The rows are grouped in 4 different ways at once. Each group adds its own fixed numbers to the row, and there is some noise. The rows also spread widely along 15 directions, which tell nothing about the answers.
Known rows, each followed by its group in each grouping:
[ -2   0  22 -10   6  -3  -1   3   7 -17   0  21  10   5  32   7  -8 -22
  -4 -11 -14  -3 -16   3 -33 -20 -23   5  22 -25  27  19  -6 -27 -15] => k419 (2) A k417
[  2  -4  11  -4 -24 -13  18  28  14 -24  18 -34 -64   9  17   8   5   6
   1  -6  13  51  59 -15 -17  29  28  -6  -7 -41  40  -7   5  11  13] => k419 (0) H k694
[  0   7 -21   8  26 -25  -1   6  19 -16 -22  -2  37  -4   7   7 -43  21
  18  -5   2  -4   9  33 -15  -3   2  47   2  -5  17  33  19   4  -7] => k185 (1) E k773
[-35  17  -4  -9  16  -9 -17   4 -39  -8   0   8  32   4 -16   5 -15   8
  -1   7   3  -8  20  -7 -28 -28   0  21  17 -21   0 -33 -12  31   4] => k933 (2) H k61
[ 16  34  10  -3  12  35   4  13   9 -38  -4  -9  -5  22 -23   8  20  16
  -7   5  -9   2   9  20 -12  50  19  13   1   3   3 -11  25 -24  12] => k869 (1) E k61
[-15  25   4  22 -24 -19 -22  -3   3  14  -2   0  37  -2  20  14   5   9
  32  -7  -4  -2   4   1  -2  -4   7  -9   7  -8 -13  -5  -2 -13 -22] => k185 (0) A k237
[  2  16  30  55   5   9 -31 -13 -17  -4  14   9   9  -6  -1  25   1   9
   3   5  14 -51   2   3 -24 -21  10 -18  33 -12 -17 -20  -6  -2  -8] => k933 (0) H k661
[ -1   9  15  32  13   3  -9  -2  18  11  16  23 -28 -19 -18 -11  16  -2
  15 -13  15 -10  15   8   1  -6  17 -31  13  -7 -21   4  -8 -18  12] => k869 (0) A k773
[ 15 -22  -7  17 -11   4  12  -5   9   7   3 -22 -35 -11  28  14 -14   5
  -4 -13   6  11   3 -15  -6 -16  14 -26  19  -7  21  24  10 -21  -3] => k185 (1) H k417
[-20  -1 -16 -14   8  -6  12  -1  -3   6 -10  15  21  -8  -7 -10 -12   4
   8 -12  -1  -3  14   0  -1 -13  -2  21  17 -10   2  13   4   0   4] => k419 (0) H k661
[ 20  -7  -7  28  -6 -27  -1  -8  12   3   1 -42 -22  -4  21   5 -19  -2
   7  -8  11   5   5  -5   0   5   2 -13 -11 -12   9  16  10 -12 -11] => k419 (1) H k237
[ 18 -13   5 -26 -23 -27  20  -2 -12  20  33  12 -18  -8  -8 -36  26 -25
  -5 -25  10   8  37 -34  -2 -15   6 -28   9 -18  33  -1  -3 -18  28] => k869 (0) A k694
[ -3  -1  19  17 -29  10   5  10  16  10   7  23 -14 -12 -18 -10  27   7
  13 -11  12 -19  18  -1  28   5   8 -21  12   9 -32  -5  -2   0   5] => k419 (0) A k661
[  1  -6  -5 -33  56  34  12 -16 -19 -41 -15 -16  -9  17  -2   5 -16  -1
 -39  13 -21   2 -19   0 -35  15  -6  36   9  -8  29   2   5   2  10] => k419 (0) H k237
[-43  -4 -10 -18  49  14   4 -14 -19  -4  -2  24   2 -18 -42 -34  27 -23
  -4 -10 -20 -17 -26 -12  -6   2 -11  -5   9 -14 -36  -2 -26 -16  21] => k185 (1) H k661
[-10  -5  -5   9 -21   3   1  37  20   1   0  17 -21  -1  -7  -8 -17 -20
   7   4  27  23   4  28  20 -12 -39   7 -17   2 -26   9  -2   9 -11] => k869 (0) H k773
[ -3 -10 -50 -24  18  13   4 -10   2  30  -9  19  13   8 -13  -9 -16 -12
 -18  17  -6  31 -16  28   9   7   2  41 -34  43 -17   8  11   5  10] => k933 (2) H k417
[  4   9 -17   4  -2 -14   4 -24 -37  35  11  12  22  -3 -12 -10 -11  -3
   5 -17  21 -14  25 -31  -1 -43  -8 -15  35  -9   6  -4  10 -21   2] => k933 (0) H k694
[-18   6   1 -27  -5   1   3   1 -12  -6  -1 -10  -6  16  10   7   9   5
  -1   6 -12  34  16 -16 -12  23  15  11  -5 -10  14 -15  -6  16   4] => k419 (0) H k417
[ -8 -32  -7   7 -22  15 -14  20  -6 -17 -10 -55 -19 -10  10  12   0   1
 -20  18 -11   7 -26   3   7   6   5 -11 -32  19 -24 -22  -8  38  -4] => k185 (2) H k237
[  2   1   8   3 -19 -14   3 -10 -13   7  16  -6   3  15  19   3   7 -18
  -5   6   0   3   7 -18 -11  24  -1  10 -10 -14  11 -10  -7  -2  -5] => k419 (0) H k661
[-51  -8  13  13  15 -41 -33  19  28  -9  -1 -16 -30 -24  26   3  -5  -8
  36  -8 -11  37  -1   6 -16 -24   2 -30 -14 -38 -14   4 -39  19 -14] => k419 (2) A k417
[ -9 -26  -6  -8  27 -26 -22 -19  -7   5  -8 -11  28 -32  -3 -18  -3   0
   1  -3 -20 -28 -29   5  -3 -23  15   0  -9  13  -7   9 -20  29  13] => k869 (0) A k417
[ 16  -9   2  -6 -19  -1  -3 -25 -18   8   2 -25   5  10  31  12   4   1
 -10   1 -11   5 -19 -32  -6   4   9 -17   3  11  16  -3   1  -6  -7] => k185 (1) H k661
[-23 -21   1  23 -44  30  21 -16  -8  38   0  33  32  -3  47  20  -1 -11
  -9   7  -8 -21 -41 -22  10  -7  -8   9  22  10 -17   5 -15 -16 -31] => k185 (1) H k661
[  5  -7   8 -11  21  35  -2  -4  16 -22 -19  -8 -20 -13 -15   5   8  30
  -6 -12 -13  -5  -8   5   4   1  26 -21  27  15   0  11  14  -4  12] => k933 (0) H k237
[  7 -16 -12 -43   8  32  27  19   7 -19 -10  35  -9   9  -8  -3 -16  15
 -33   0   0  17  22  13 -17 -15   6  41  26  16  36  12  21  12  24] => k185 (1) H k237
[  2   8   7   5  16  14  -1  22  21 -24 -14  17  -8 -18 -39 -13   0  17
  12 -21  11 -21  18  25  13 -21 -10 -10  23   4 -25  10  18  -9   8] => k419 (2) A k694
[ 13   3  27   9 -25 -16 -14  17  39 -15  -3   2   1 -10  33  13   4  11
  21 -18  -7   7   5  14  -7  -4  14 -16  11  -6  18  22   8 -12  -9] => k185 (0) A k694
[-27  -8   4 -32  -3  18  25  15 -14 -14  -8  38  22   4   1  -4  -5  -7
 -11  -6 -10 -10   0  -4 -13  -9 -23  35  30 -16  14   5  -4   0   2] => k419 (1) H k417
[ 30 -12  24  11  -2  -9 -38 -15  29  -1 -14  12  27 -15  23   7  -1   8
   3   4 -19 -22 -47  26   3 -19   8 -14  -2  46  -6  19   0   9  -5] => k869 (1) H k694
[ 10   9  -3 -14  -5   4  -9   2   7  23   5  50  -9  11  -9  -8  -4   2
  -4   5  18  30  26  11   3 -23  -4   4   7  29   0  -2   6  11  11] => k419 (0) H k773
[  8 -20  23 -25 -21 -42  10   3   2  -8   5  17  16  20  11 -18 -10 -26
 -11  19  11   8  -3   3  11  29 -39  53 -42   2  17  -2 -26  53   0] => k869 (0) H k61
[  4  -6 -16 -24  31   1  -9 -19  14  14 -10  15   8 -26  -4 -21   9 -10
   2 -26 -29   5 -25   6  -5 -25  10 -26  17  12   3  33  10 -41  16] => k419 (0) H k694
[  3  13 -12 -20 -14  10  -8  24 -10  -8  -1  18  16  19 -15  -5  -7  -4
 -14  13  11  13  16  24  -3 -14 -24  30 -12  22  -7 -21  17  16   0] => k419 (0) A k694
[  9 -33  29  14 -17  18  39 -24  19  30  14  31 -57  -2  -7  -6  19  19
  -3   3  32  -2  28 -29  44  29  22 -10  11  18  -9   1 -23  27  12] => k933 (0) A k417
[-18 -31   4 -29   8  -1  11   9 -13 -32 -18 -19   0  -5  14  -1 -24   4
 -15   2  -8   1 -11 -15 -10 -19 -23  17   9 -14  19   1 -12  35  -6] => k419 (1) H k694

New rows. What belongs after each?
[-19   3  11   3   0 -23  10 -10 -10  11  13   3  -7  -9 -23 -26  28 -13
  10 -11   0  -9  16 -24  12  28   5 -10  -6 -24 -16 -11 -22   4  15] => k419 (0) H k61
[  7 -31  19  28 -32 -13  30 -36  -2  29  -3  -8   6  -8  40  13 -14  17
   1   0  11 -31  -3 -40  27  16  10   7  14  -1  10  13 -14  24 -17] => k419 (0) H k61
[  9 -15  27  13 -19  -8   2  11   4 -17  23  -5 -33   4   9  -6  19 -27
 -17  10   5   0   3  -5 -13  30  -5   0 -22 -14   4 -17 -16  10   8] => k419 (1) H k694
[-12 -14  21 -11 -39 -23  44   3   2   1   4   0 -25  22  17  -4  -2  10
  14  -3  31  27  41 -46  27  31 -18  14   0 -27  18  -6 -21  29 -16] => k185 (1) A k237
[-21 -19 -12  13  -7  13 -12   2 -19  12   2 -12  -2 -11  24  16 -18 -17
 -11   6  -2  -1 -27  -3 -12 -40 -16 -14   9  -7 -11  -4  -9  -3 -17] => k933 (0) H k417
[  1 -14 -13 -61  -8 -16   5   2 -23   8   5  20  30  10   1 -27  12 -24
 -22   6 -21  25  -5  -9 -12   4 -10  27 -20  17  26  -6  -8  15  22] => k185 (0) E k773
[  1  17  -4  -9  34  -4  13   1  16 -16  -1  18   1  -4 -27 -15   8   2
   9 -24 -10  -6  28  12 -17  19  21  15  16 -21  10  22  16 -29  25] => k419 (2) H k661
[ 14  18   1  -6   9 -10  -1   2   6 -35 -26 -41  10  24  -9   7 -15   3
  13   2   3  10 -10  10  13  44 -30  18 -25  -6  -6   5  16  -6 -23] => k933 (2) H k237
[ 18 -14  20  -6  11 -12   4  -8  26  -9  -2  14 -17  -6  -7 -17   6  -6
   2 -13   1  -8  -2   6  12   9  -8  -5   1   5   3  25  -3   0  11] => k419 (0) H k661
[-16  -6  -6 -38 -13   9  -1  26  12 -12 -19  15  20 -13  -6  -9   7  11
   0  -9 -22  12   1  18   5  -7   9  13   5  16   0   6  12  13  13] => k419 (0) H k694
[-22  -9  -5  -9 -34  10  14  33   2   1   5   5 -11 -14 -14 -11  23  -7
   1 -10  -5   5  14   1  10  11  10  -5  -1  -5 -18 -10   2  -2  13] => k419 (1) H k417
[ 12 -11  14  12 -29 -15  10  13  -1  -7   5   7  12   9  25  10 -19 -14
  -8   6  15  -7   7   2  -8   4 -22  28  -4  -9  15   5  -1  15 -12] => k185 (2) H k773
[-24   3 -13   3 -21  -2   0  18  -9   3 -10 -18  11 -10  -9   1   1   3
  16  -9  -1   1   7  -3  13  -4  -3  -9   1  -9 -27  -8   4   0  -7] => k419 (2) H k417
[ 13   1  -9 -14  -3  11   2  10  28   6  -5  21 -23   0 -18 -13   5   0
   4 -11   8  27   6  15  18  -4  -4 -15  -1  24  -9  16  20 -21  10] => k933 (1) H k694
[ 23   1   3   1  16  27   1 -35 -32 -13 -18 -25  23  14   7  15 -10  11
 -18   5  -7 -29 -36 -24  -5  11 -12   2  18  18   1   0  11  -9 -15] => k185 (1) H k773
[-30   0  -8  -3   7 -12  -3 -25 -37  29  29 -14 -41  13  21   5   9 -18
  -4  11   6  54  22 -51 -28  -4  17 -25  -3 -33  13 -29 -35   5   4] => k185 (0) H k417
[-14 -18  -1 -18  29  11   5  16  31 -26 -20 -18 -44 -22 -17 -12   0   9
   9 -16  -9  21  -5  12  12  13   7 -19  -1  -5  -9  26  -1   3  11] => k933 (0) H k773
[  1   6  -4 -33 -13  -6  18   9   4 -10 -18  -2  22  -3 -27 -19  10  20
  17 -23   0   1  22  -7  28  11  -1   5   9   8  -1   8  18  -3   8] => k185 (0) A k694
[ -8  19 -30 -57  -5   4   3   2 -24  21   2  55  67  26 -19 -25  12 -34
 -19  12 -20  14 -13  21  -8  23 -19  64 -25  27   0  -9  11 -11  14] => k933 (0) H k773
[  0  28   1  -2  29  18 -35   8  -2 -20   5 -11 -19   4 -16   8  11   5
  -1  -4 -11  20   7  15 -35 -12  23 -29   6  -2  -2 -20  12 -17  11] => k933 (2) A k773
[ -1  -6  13   7 -17  -1 -16  19   7 -19  -1 -22 -14  -6  17  10  -1  -3
   0   1  -5  11  -4   6  -8  -5  -5 -15  -6  -6   0  -5  -1   8  -8] => k419 (0) H k694
[-11  -9 -25  -6  -8  15   5 -11 -15  10  -7 -39   6  -4  20  22  -7  22
  -7   6 -17  16   2 -15  -8  10  46   4   1   5  12 -10  12   8   4] => k933 (0) H k694
[ -8  -1 -12 -10  -9   8  30  29  24 -13  -4  11   7  -7 -13 -16   8 -17
   6 -24  -8  -5   5  20   7  24  -9  20  -3 -16  -8  27  16 -39   3] => k185 (2) A k661
[-11   8  21  31 -11   0  -9 -10   1   6  -6  19  32  -4  13  16  -3   6
  17   0   6 -29 -13   2   6  -3  -9   2  20  -5 -19   0  -7  -3 -22] => k933 (0) H k694
[ 28 -14  21  27 -26  -6   5 -32  -7  21  10 -15 -13   2  26  12   0   6
  -1   1  15 -12   0 -33  14   7   6 -24   9   6   8  -2  -4   1 -12] => k933 (0) H k694
[-18  28   6 -26  15  36   9  -8  -8 -17 -32  26  48  11 -26   7   6  32
   7  -5 -17 -20  -9   4  13  20   0  25  34  12 -14  -2  14  -5  -1] => k933 (0) H k61
[-18  39   5  31  -1 -14 -13  -8 -18   3   4   0  22  27  14  31 -29  25
  20  19  30   8  37  -2 -17  -3   1  31   6 -20   2 -29  -5  28 -23] => k869 (0) A k61
[  7  11 -15  12  40  -2 -12 -31 -10 -11 -25 -36  27   8 -22   5 -17  17
   6  15   0 -19 -23  13  15  46   0  31 -27  22 -29   0   8  20  -9] => k933 (0) H k773
[ -7  46   1  25 -45 -81 -14 -22  -9  63  11   9  25  24  24   1 -15   8
  69 -10  45  48  59 -40  28 -15 -22 -24  -2 -20  -3 -10 -12   1 -39] => k419 (0) E k773
[-21   2  14   8  27 -12 -29   5  -1 -10  -6  38  22 -20 -24 -12  -1  -7
  11  -6   3 -27 -10  25 -10 -38 -22   0  19  -3 -25   5 -19  12   7] => k185 (0) H k417
[-43   2 -10 -12   2  -7   7   2 -37  -1  18 -26   8  -6  25   1  12 -33
  -7  -7 -33  11  -5 -31 -47  16  16   0   1 -59  20 -15 -17 -24   3] => k419 (0) H k773
[  9 -13   7   0 -22 -23  -2  -3  11   0 -14 -24   3   1  14   9 -10  24
  13   4   5   9  11  -3  23  18  12   7 -14  16   2   4   0  42  -6] => k419 (0) H k417
[-22  -4 -12  13 -10  12  16  14  14  25  13  33 -41   3   3  -3 -10 -22
   6  -6  25  32  17  -1   8 -22 -22 -12   6 -17 -17   9  -7 -24 -10] => k933 (2) H k661
[ 16  -4   6  27   9  38   3 -41 -21  13  -8 -18 -11  14  -3  15   0   3
 -13  21  11 -15 -36 -22  24  18 -13 -17  -2  28 -36 -15  -7  -3 -19] => k869 (2) H k417
[ -5  -3 -28 -10  40   2  10 -26  -5  -3 -15 -43 -12   7  -2   5 -26  22
   1   6  -1  20   4  -9   2  29  21  21 -16   2   7   7   7  15  -1] => k933 (0) A k773
[ 23  -3  22 -25  -9 -16   0  -2  -6 -23   6 -23  -1   2 -15 -22  29 -10
  -1 -15  -8  -9   1 -17   7  25  -5 -21  -8  -4  11  -6   3  -9  11] => k933 (0) A k694
[ 15 -11  11  23  33 -13  -6 -43  17   4 -13 -12   4   0   9   5 -14  19
  10  15   4 -15 -21   1  16  24  10  14 -16  22  -8  16 -16  25  -9] => k869 (0) E k661
[  8 -15  20 -13 -12  -6   5   6   9 -14  -9  10  -7   4  16   3 -15  10
  -8   0   4   2   3  -6   2 -13 -13   6  13   5  20   5  -3  26  -2] => k419 (1) H k61
[ 14  -9  26  -9 -41   5 -29  -9   5  16   0   8 -10  17  36  21   5   6
  -4  18   3  30 -19 -11  12 -18  -6 -31  -4  40   0 -16 -11  28 -19] => k933 (0) H k661
[ -9   5  -3  49  29  -8  -9 -27  -7  -5  -4 -48 -13   1 -12   7 -11  -3
   9  15  14 -20 -20  -1  14  44  -9   4 -31 -14 -43 -11 -15  10 -17] => k933 (0) H k61
[-14   6  26  10 -14  18 -14  17  11 -19  13  -2 -34   2  30  22  17  -1
   1  -1  -9  26   4  -4 -28  -4  14 -30  13 -21   8 -12  -9 -14  -7] => k185 (0) A k694
[ -5   1  -9   6  21  -3 -19  -9   2   8  -3  14   5 -10   6   1 -13   1
  -6  -2  -9  -2  -9   9 -18 -34   6  -5  16   7   2   7   1  -2   4] => k419 (1) H k61
[  3  -1 -15 -50  -3  12  -6  19 -18 -17  -3  -2  13   6 -28 -14   9   2
 -29   6 -15  10   9  16 -12   3  13  21  -9  23  12 -22  17  25  32] => k933 (0) H k61
[  3 -18 -11   9  -5   6  -2 -11 -18  12   0   3  24 -19  16   5 -11  -2
 -13  -6  -6 -25 -14  -7 -13 -35   4  -2  25   4   6   7   5  -7   2] => k185 (0) H k694
[ -3 -19 -35  -9   8  12   8  -2 -16  -3 -21 -38   5   2   4   3 -32  -5
 -19   9  -4   8 -24   0   8  -9 -25  17 -16  12 -10   2  11   7 -15] => k419 (2) H k237
[-35  -4 -22  -9 -24   2  -5  13 -13  13   3 -12  18   3  22   4  -2 -13
 -10  16 -19  19 -13   3  -6   6   3  22 -27   3 -12 -23  -9  16 -10] => k419 (0) A k61
[-26   5 -16   1   9  -8  16 -20   2  27  -2  22  33 -18 -21 -22  31  -1
  21 -17 -18 -20  -4 -10  16  34  26   9   0   0 -32   9  -8 -26  14] => k185 (1) A k417
[-24 -12   5  -2   6  39  29  -5  -4  -5  -2  -5 -43 -12   8  -1   9 -15
  -5 -21  -7   7 -22 -34   4  -9 -22 -44  37 -34  -5  16 -12 -48 -10] => k185 (0) H k61
[ 12   3   0 -28   6 -14   7   9   1 -26 -18  -5  27  -1 -19 -13  -4  12
   2 -15  -7  -9  16   6   1   7  -3  22   5  -1  15  10  19   8  12] => k419 (2) H k694
[ -6   7 -25  25   0  -9 -22  -2  -3   0 -21 -37  42 -10   5  16 -19  22
  16  10  -6 -10 -16  20   6  -1   9  13 -17  18 -25  -2  13   9 -17] => k185 (0) E k694
[-18 -11  -5 -22 -47   7  11  16  16   9 -15  -8  14   0  15  -7  18 -22
   8  -5 -24  16 -50  -4  38  32 -27 -11 -25  14 -29   8  -2 -21 -23] => k933 (1) H k61
[ 10 -12   5 -51 -26  -9  -4  17  -7  -6   5  16  18   8 -10 -27  23 -25
 -22   8 -17  15  -6   9   1  12  -9  19 -28  22  11 -15  -4  24  24] => k869 (0) H k237
[ 50 -18 -13 -24  14   4 -20 -17  -2 -17 -15 -29   4  12  12   9 -24  16
 -34  19 -10   8 -18  15 -12  -8  11  19 -18  55  27   2  28  29  10] => k419 (1) H k694
[ 28   9  30   5 -14  27  -6   3   7 -17   4  16   0   9   9  15  14  12
 -12   0  -5 -17   5   8 -16  -2  12  -9  28  13  16  -2  16 -15   3] => k419 (0) E k661
[-13 -17   0 -27 -10 -20  -2  -9 -27   0 -11 -14  30  -4  15  -3  -8   3
  -2  -1 -13  -1  -6 -27  -1 -15  -7   8   4  -3  15  -9 -12  30  -3] => k419 (0) H k694
[ 11  -7 -11 -11 -15 -16  20   1   1  17   7  18   6  13  22  -5 -23 -19
 -10   3  12  19  16   1  -5   6 -17  39  -9  -2  26  16   6   3  -4] => k419 (0) H k773
[ -1   4   9  17 -31  -9   3   0 -13  26  16  13  -2  -3   3  -1   5  -7
  10 -10  22  -4  21 -22   6 -13  -3 -22  18 -13  -4  -8  -4  -7  -4] => k933 (0) H k773
[-10 -11  17  18 -19 -20 -14   4   0   3  16  17  19  -4  26   4   8 -20
  -9  17  -9 -13  -6  12 -21  14   8  30 -21  -6   1 -15 -21  26   2] => k419 (0) H k694
[  7   3   5  -4 -10  -3  -9  -4  -2  16   7  24 -21  19  -5 -12  -4 -24
  -3   8  27  28  -4  -2  18 -17 -51 -14 -10  13 -17  -7 -10  -1 -14] => k933 (0) H k237
[ 15 -21  15 -25  22  10   9  -4  13  -8   2  32 -39  -1 -35 -23  10   7
 -18   4  16   8  18   4  15   4   3   5   1  26   1   0  -7  34  34] => k933 (0) H k694
[ 14   5   6   1   8 -18   7 -38 -23  18  10   8   7  20   8  -4  -8  -8
  -9   9  13  -5   8 -27  -3  10 -12  16   2  -2  15  -8 -10  10  -1] => k419 (0) H k61
[-12 -14 -15 -14  -2 -12   0  -8 -17  16  -3  13  28 -10  -8 -15  -4   2
  -5   0   1 -12   5  -5   6 -23  -3  17   3  12  -5  -7  -9  25   8] => k185 (0) A k237
[ 25 -23   0 -11 -44   2  -9  14   6  -9   2 -20  18   6  49  18  -5  -7
 -26  16 -21   9 -23  17 -15   9   9  23 -27  28  26  -1  14  14  -7] => k185 (0) A k694
